The rows of a group lie close to one hidden flat surface of 12 dimensions, which may be shifted away from zero. Surfaces can cross.
Known rows, each followed by its group:
 -5   1  24  49 -25  22  -1 -13 -25  -6  -2   7   2 -11  19  33  44 -19 -15 -> roz
 35   1  10  -1  -2  15   5  26  44  -6 -49 -22   1  -5   8 -22 -11  28  31 -> Mudem
  7 -10   8   0   5  15  40  29   0  42 -16 -44 -46  13 -13 -25  40  24  19 -> roz
-13  -1 -10   1  20 -37   4  28  -3   2 -35   9  12 -11  14 -18   2  18 -45 -> kufid
-10   6   4  -8  30  29 -33  29 -11  -5 -14  -2  14 -20   7   1  16  27   9 -> nifa
-31  -3  16  19  -8 -34  14  29 -25 -25   1  31  17 -15 -19   7  -3  10 -27 -> Mudem
  9 -27 -28  41  13  13 -13 -20  -1 -28  -6   0   8 -28  19  42  -8 -35   5 -> Mudem
-54   5   4 -46 -24 -68  20 -29  -3  20  11   3   3  -3   4 -13 -24  16 -16 -> lurif
 22  37  19 -54  35 -39 -26 -27   5   3 -28  -6  -7  27  19 -19 -39 -18 -41 -> roz
 -4 -17 -50  15   4   4   2   2  18 -15  34   5  16 -27 -29 -45   6  -8  -8 -> Mudem
 33  11  19   1  -8  16  61  -4  18   0  16  16  25 -20  -1 -22  28  54 -31 -> nifa
  6  26   5 -48  10  12 -38 -52   9  21 -11 -32  -4 -10 -20 -41 -52 -25   4 -> nifa
 -9  19  -7 -17  -8 -26 -24 -39   6  17  14 -10   7  24  53  12  13  18  12 -> nifa
  8 -11  -4   2 -29  -9  28  -6  30  25 -20  -7   2   1   0 -18 -16   5   2 -> nifa
 54  18 -11   4  -6  24  -4  -4  34  24  -6  12  14  38  13 -14 -19  13 -10 -> Mudem
-23  10  12  -9 -11 -10  10  17  -5 -26  -5 -19 -16   5  16 -20  19  36  28 -> lurif
  9 -10   6   4 -54  -9  31  -4  44 -21 -21 -11 -10   8  18 -23 -14   4  29 -> roz
 15   0 -17 -26  39   7 -15  -6  20  59   8   1  39 -25  20  13  15  34  -8 -> roz
 32  -6  -8 -14  10 -23  29   0  36  19  18  16  23   6  -4   2   5  11  -8 -> lurif
-14  -1  10 -32  32 -25  25  12 -21  67  27  10   7   7 -42  23 -18  44 -21 -> roz
-25   0 -33   8 -15  65  -4 -29 -21 -26  33 -21 -15  -5  -5 -14 -10  34  43 -> nifa
 19 -10  12 -34  27  -2  12  -9   4  44 -12  12  -2  12  13  58 -31   0 -10 -> lurif
  4   0 -14  50  28 -14 -14  33 -19  21  -4 -21   8  -7 -19  -3  29   9  -8 -> lurif
  7   1 -29 -20  25  33  -1   8 -11   6  19   8 -19  38  22  -6  29  13 -13 -> nifa
 -7  11 -17   0  16  -8  -6 -51  -4  44  10 -41   7 -35  -6  -6   5  27  -2 -> roz
 20  -1  -5  -5  -6 -17  -9 -22  31 -12  36  15  32 -10  33  26  29  -7  25 -> roz
 28 -17   6  18  13  27  45 -18  -8  -6   4   2   0 -14   4  54 -17  17  -8 -> kufid
-16 -20 -10  -5  -3  -1 -33  28  13 -13 -46 -11 -22   2   5 -21 -10 -43  16 -> kufid
 -1   3  -4 -42  23  15  -8   7  -4  13  18  18   0  11 -19   1 -21  10  -3 -> nifa
  8  -5  19 -26  22  57  28 -41 -16  41  15  -7 -11 -34 -23   4  17  -6 -21 -> lurif
 13   0   2 -10  -3  11  -3 -42   9  70 -10   6   0   8  -7  -4  -2 -39 -43 -> nifa
-15 -33 -11  21  -6 -13  -3  20  34  43 -33  -7  23 -56   2  -9  29 -12  15 -> lurif
 23   4  34 -30   6  -4   8  22  31  39 -32  12   2   4 -10 -18   3 -15 -17 -> Mudem
 19  12  -6  -1  28 -16  24  -3 -13 -12  15  -3  -2   8  14   8  12  23 -20 -> kufid
  3  27  28 -53  -1 -53   9   1  15  -5  35  13  15  23   0   2 -18  39  13 -> Mudem
 -9   9 -13  14  12   5   1 -36 -44  10  19 -46 -38  22  -4  15 -10  11  14 -> lurif
  8  -8  40 -40  -5 -66   7 -14  29  25 -14  12   1  -1  10  41 -14 -46  13 -> Mudem
  9   4  15 -34  36  16 -36  54   8  14 -10  43  19   3   9 -14  45 -11 -32 -> kufid
-11  -6 -17  11 -10 -26   6   9   6 -42  22   7   0  10  30  -3  32   4  13 -> lurif
  9  -7  22  22 -11  41  27  22  -8  26 -10   7  -2   1 -18  20  13  21   1 -> nifa
 10 -16  -9 -40  18 -28  32  22  34   5 -22  -7 -13   0  23 -22  14  19   0 -> lurif
 15  19   8 -29  39 -16 -17  -4 -26   4  -9 -48 -50  49   5   1 -20  -8  20 -> lurif
-19   5  13  33 -24 -16  -8 -35   5  30 -46  -3  32 -29  21   6 -17  -2 -27 -> nifa
 -4  35  12 -16 -15  -7 -34   7  -1  41  16  23  11  42 -19 -35   9   3 -24 -> Mudem
  9   3   2  -7  45 -15 -13 -20 -19  35  10   1  11 -25 -37   3 -12 -36 -51 -> roz
 26  -7   3  31   8  28   1  35   4   1 -19  25   8   4  13   2  34  -2 -30 -> Mudem
-24 -24 -19 -44  10  -7  -8  25  29   8 -24  20   2   3  80  16  40  13  12 -> kufid
 63  25 -10   2  42  68 -38  20  24   7 -25   3  31  -4  -8 -25  -9  15 -13 -> kufid
 -5  -3  35  10  -3  43 -32  25 -17  42 -29   8   2  -6 -23  24  -1 -22  -1 -> roz
-34  -5  44  11  -3 -26  -2  54 -32 -16  -8  -7 -18 -40 -54 -33  48 -42  -1 -> Mudem
  4  -2 -13  -1 -14 -33  20 -17  35  -2 -24  -6  14 -24  16 -36 -16   7 -28 -> roz
-41  -9  -4 -14  10   8 -14  42 -34 -29 -26  36 -25  33  49  12  11   3 -22 -> kufid
-31 -32 -13  10  -4  40  -2 -22 -34 -17 -11 -17 -38 -24  28  35  26 -44  21 -> lurif
  8   2  20 -48  11 -12  16  10  12  46  23  43   8  35 -17  29 -17   7 -21 -> nifa
  8  15  11   7  -2   6 -30  13   8  -6  -6 -21  -2  -4 -23 -30   4 -16  21 -> kufid
-34 -27  14  33   3  25  14  16 -51 -23 -17  -6 -32 -35 -33  -1  19 -50 -22 -> Mudem
-27  16  -3 -21  10  -3 -21   6 -13  20 -21   4  -2  10  25 -30   7  26 -26 -> kufid
 23  -7 -20 -18  12  23  14  22  17 -33 -30  -6 -36  22  -3 -51 -18 -14  -6 -> kufid
 19  28  51 -15  14   3 -16 -19   1   0 -17 -10  28 -29   5  26 -15  34   9 -> nifa
-24 -32 -14  19  -4 -46  14  24  20  -9  -2  30  30 -47  -2   8  14 -21 -17 -> Mudem
 -6 -19 -31  36  11  -3   9 -18  -2  -2  33  -9  20 -47 -36  -1   1 -15  -7 -> roz
 -5   8   4 -16   0  20  14 -17 -24  -6  25   8 -21  18  -7  -1   7 -11 -15 -> kufid
  6   3   1  34  14  36 -24  13 -14  30 -38   9  20 -13 -12   4 -18   9 -23 -> lurif
 -5  29  19   6  11  10 -44  -1 -15  18   1   4  30  -2   0   1   5  24  -2 -> kufid
 -3 -35 -30 -10 -25   2  24  29  36  -4  -2 -14 -31  25  -2 -21  -8  -6  51 -> nifa
 30  -1   4   4   1 -19   6  31  23 -61  29  24  13  13  20  13  51 -10  17 -> roz
-13 -15  -8  26   0  -8 -13   4 -14  -3  16  12  11  -7   0  33  24 -17   1 -> roz
-24  -7  -2  14 -22   1 -25  -5  -6  60 -32  47  25  31  43  37   0 -13 -59 -> Mudem
  1 -18 -10  -8  18   2 -15 -17   6  21   5   7   5 -19  12  30  24 -40  -6 -> kufid
 24   7  20   4   5   3  10   8 -15 -17  10 -28 -34  26 -15  27   0  -8  42 -> lurif

New rows, each followed by its group:
-27 -14   2 -30   7  -5   0  33   9  -6 -55   9  -7 -14  25 -27  -4  13 -20 -> lurif
 17 -18  -7   5 -13 -19  35  -9  30  -7  50 -15   1 -25 -33 -32  56 -31  20 -> lurif
  9  20  -7 -20  48 -18 -35   7  -1 -15   0  -4  14  -4   9  -9   6   3 -11 -> roz
 -1  23  19  22   4 -13 -14   6 -17 -34  -3 -12  14 -22 -32 -26  -8   6 -10 -> roz
 13 -11   5  -8  21  -8  -4  15   8  20   9   8 -10   3 -29   6   5 -36  -6 -> roz
-24 -25 -10  24  24   7 -12 -26 -16  54 -35  -9  15 -49  15  25  10 -19 -35 -> kufid
 21  30 -21   2  56  17 -63 -11 -19   6 -23 -20   8  10  25 -11   0   4 -27 -> kufid
  1   1 -12  15  23   1 -18   7 -12 -18  -9  24  18   4  31  31 -12  10 -23 -> kufid
-21  -8  18   8   8  -3  14  14 -25 -19   6  10   9 -42 -46   4  -9  -6 -19 -> Mudem
 -4  10   4  -4  34   4 -36  33   3  25 -25 -49  -5 -29 -29 -52  14  18  24 -> roz
  3 -28 -30 -29 -17   9  31  14  31  18  33  18 -12  37   4  29  -9  11  38 -> nifa
 26 -13  14   8  -8  -5  62   2  12 -50  14   3  -1 -23 -20  21 -29  18  14 -> Mudem
 -2  14  -1  21   0  17 -31  27  10 -16  -8  16  38 -21   0 -49  32  10 -22 -> lurif
-27 -24 -56 -13 -26  -3  -9  11  42 -11   6 -26 -12   2  29 -36  15  21  59 -> nifa
 -5   8   5 -32  29  28  22   0 -25  23   8  21 -17   4   5 -17  37   6 -53 -> kufid
-37  -9  19  23 -13  21  -5  37 -45  42 -12 -10 -28  15 -30  28   9   7  20 -> roz
-49   1 -30 -22  -8 -13 -37 -55 -22  26  24 -11 -21  10  28   0  28 -39  -2 -> kufid
 12  -5  -2  13 -12  24  20 -31   8  16  29  22  25 -15  -3  22   3   3 -10 -> lurif
 53 -21 -11   7  23 -23  64  16  -9 -32  21  -9 -47  42 -25  23 -16 -18   9 -> lurif
 45  16  19 -45  14 -18 -65   1  50  10   3  24  30  28  39  47  11 -45  43 -> lurif
 -9   1   9   2  16 -11   8  20 -20 -12 -25   0 -12   6  14  10  -7  18 -16 -> kufid
-12  -5   0  33 -35  29   1  -6   0  26   8 -12  -2   4  16  20  38  12  31 -> nifa
-30 -16 -20  33   2  -5  17  32 -44 -58 -18   1 -35  18  27  10   1   9 -12 -> lurif
 24  -8  -3   6 -37 -11   8  22  47 -35 -24   9   3  21   5  -1 -42 -10  38 -> lurif
 -2  14  23  -5 -16 -18 -17 -17  -4  10  15  12   3  22 -14  13 -22 -11   0 -> Mudem
-21   5   0  26 -57  27  22 -34   4  31   0 -33 -14  -7 -36 -44 -12   3  12 -> nifa
 34  10  -8   0  31 -13 -41  55  42  23 -44  -8  30  -6  -3 -48   9  -1  -5 -> lurif
-49 -22 -47 -12 -39 -36  -5 -31  27 -17  28   0  23 -13  12   7 -50   7  38 -> nifa
 -6 -16   0 -16  23 -45  28  36  -7  36   3  27  -2   6 -25   4   4  -6 -35 -> roz
  6   2   4 -11   0 -30   2  -3   8  13  18  30  14  13 -11  11 -11 -21 -23 -> Mudem
 58  11 -10 -13  24  38  19 -37  28 -24  -3 -30   3 -22  42 -20  25  27  -1 -> nifa
  4 -13   6  26 -26 -65  26   9   9 -42  26  23   5   4 -13  23   2 -34   1 -> Mudem
-13   0 -13  12   7 -25  25 -34 -30 -23 -26 -51 -40  18  32  16 -57  39  11 -> kufid
 -5  24  24   5 -16  11 -31   5   1 -12  -5   5  13  -2 -10 -15  -1  -5  11 -> lurif
 -9  -5   4  30 -16 -15  14  25   5   3   2 -15   9 -20 -18  -7  23  13  23 -> lurif
 34   1 -18  37  29 -12 -26 -29   1  -5 -24 -31   6 -10  -2  28 -51 -22   3 -> kufid
-11 -22 -25  -9  25 -14  20 -15 -31  11 -12 -45 -55  24  20  18 -13   6  10 -> lurif
 17   4  -5  -5   0  -5   3  32  16 -33 -12  41  21  27  20  12 -33  29  -8 -> kufid
-28  -4  -5 -39  35 -12 -40  55 -42 -22  47  26 -34  48 -39  17  -5 -30  24 -> nifa
 15  17  -5  27 -11  16 -14   4  14 -11 -19   1  30   2  -3  -9 -49  35   4 -> kufid
 42   7 -21  21  41  25   1  17  -4 -21  24  34  38  -5  -1  11   3  25 -36 -> Mudem
-24   6   8 -14 -17 -38 -24 -14  11  32   3 -36   0 -14 -20 -19   0 -16  32 -> lurif
 48   2  49 -19 -21  18  27  17  46  15 -30  26  10   7  13   9  21 -10  -7 -> roz
 33   6  22  30 -23  25   4  28  15   4 -36 -15 -18  15 -32 -39   1 -21  10 -> Mudem
 26  -1  13   4  26  27  16  -3 -14  36 -15 -16 -11  -5 -37   0 -25  -6 -21 -> lurif
  2  21 -14  40  -2  -2 -12   8  -5  13  10 -53  -2  -3 -15 -36  28  47  34 -> lurif
-23  -2  -6  -6  10 -23   5 -16   4  57   9  30  47 -35   7  -3  31   8 -60 -> kufid
  1  19  21 -33  -8  15  30 -28   2  -1  29   7   0 -13 -33 -58  12   2 -30 -> lurif
-12 -10  12 -27 -26   8  28  14  27 -14 -40 -31 -29  -4  13 -27 -16  27  43 -> lurif
 12 -16 -49 -20  45  30 -19 -10  15 -23   9  -3   4 -12  40  10  13  -5  15 -> nifa
-18 -11 -34 -23  26  42 -32  28  10  27  51  28  26 -16  12  -2  71  34  20 -> nifa
  5  -2  -7 -24  62  61 -19  -2 -15   6 -14 -16  -5 -54 -33 -19   2  -6 -18 -> Mudem
 25  36   8 -12  59   4 -18 -18 -40 -23  59  -3  24 -24 -65   5 -29  12 -13 -> roz
  5 -25 -18 -39  -4 -22  25 -26  40  42  43  44  26 -14 -24  17 -22 -35 -17 -> nifa
  1  12 -10  27 -33   0 -13 -14  -8 -66  33   2  -7  40  24  21   4   4  42 -> lurif
-22  -5  26 -48  -3 -35  32  -2  12  40  13  12   2 -12   8   0  31  13  -3 -> kufid
  2  15  31 -32  -5 -39  -2 -13 -19  31  29  21 -11  50 -20  33 -18 -22  -9 -> nifa
-28 -21 -35 -23 -39  18  -2  -6  20 -10 -17 -17 -44  20  23 -57  -4 -20  29 -> kufid
 -2   3  -4 -27  21  43 -10 -13   0 -15   2   2  18 -35 -20   8 -67  28  16 -> nifa
 14  29  -9   7   9 -14 -31 -31  12 -64  12   8  46 -33 -16 -24 -64   9  -9 -> roz
 -4  -7  20  15  12  15   8  22 -13  24 -12  -4   5 -30 -13  12  26  18   1 -> lurif
-26   5   9  43 -29 -57   1  37   0 -23 -39  -2  28 -15 -15  -8 -51  36  -3 -> kufid
  8  13  36  35   4 -11   6 -29 -15  -5   1  16  48 -59  -6  11  26 -17 -56 -> nifa
-17 -24 -24  -8  -8 -13 -26  29  34  36 -13  -3  -9   5   4 -14  18 -25  25 -> nifa
 20  -8  -1   3  16 -10  -2  35  16 -14   7 -24 -17 -14 -36 -31  38 -28  28 -> roz
-27 -22 -36   0  28   6 -41   3   0  -5  13  22  37 -58   2  13  17 -25  -7 -> nifa
 -7  -8 -24  19 -28  -4  36 -49 -13  -5  18 -10 -23  -2 -39 -57 -13 -57 -52 -> nifa
 -1  15  -3 -30   0 -14 -40  25  35  15 -15  19  24   6  -5 -58  -2  -4 -11 -> kufid
  5 -14  -5 -47 -12  39 -22  30  32 -25   5  36 -14  39  26  -1   2 -23  29 -> kufid
 -6  21  65   5 -25 -40   7  43 -19  -7 -56  14 -26  52   7  13 -25  -2 -18 -> Mudem
-49  -8 -16 -12 -29  -1 -45 -29  10  36  -8  26  23  -2  29  17 -17 -20  -5 -> kufid
-22 -34  -6   5   0 -17  35  16 -12 -25   8   6 -20 -20  17  23  45 -17   5 -> lurif
 14   4 -12  21  31  23   9  -6 -34   6  22 -11  -6  -8 -18  -6  36  -3 -29 -> lurif
  9 -14   6  -5  -2  16  34  -6   9  -3  11  -4 -15 -25 -23 -23  22 -15  -3 -> lurif
 32  34 -22  55  22   0 -37  13 -21 -15  19  -3  19  27 -16 -24   7   6 -27 -> lurif
-21  25  20   4   5  10 -15 -18 -58  -9  17  -9 -34  24 -23  -7   0 -22 -18 -> kufid
 -6  26   8  -7   6 -51 -19  11  -5   9  14  -7   7  23  -4  -5   6  22  10 -> lurif
 51   0  -3  -4  -1   8  36  16  15 -21 -14  -2 -30  35 -37 -24 -58 -20 -11 -> lurif
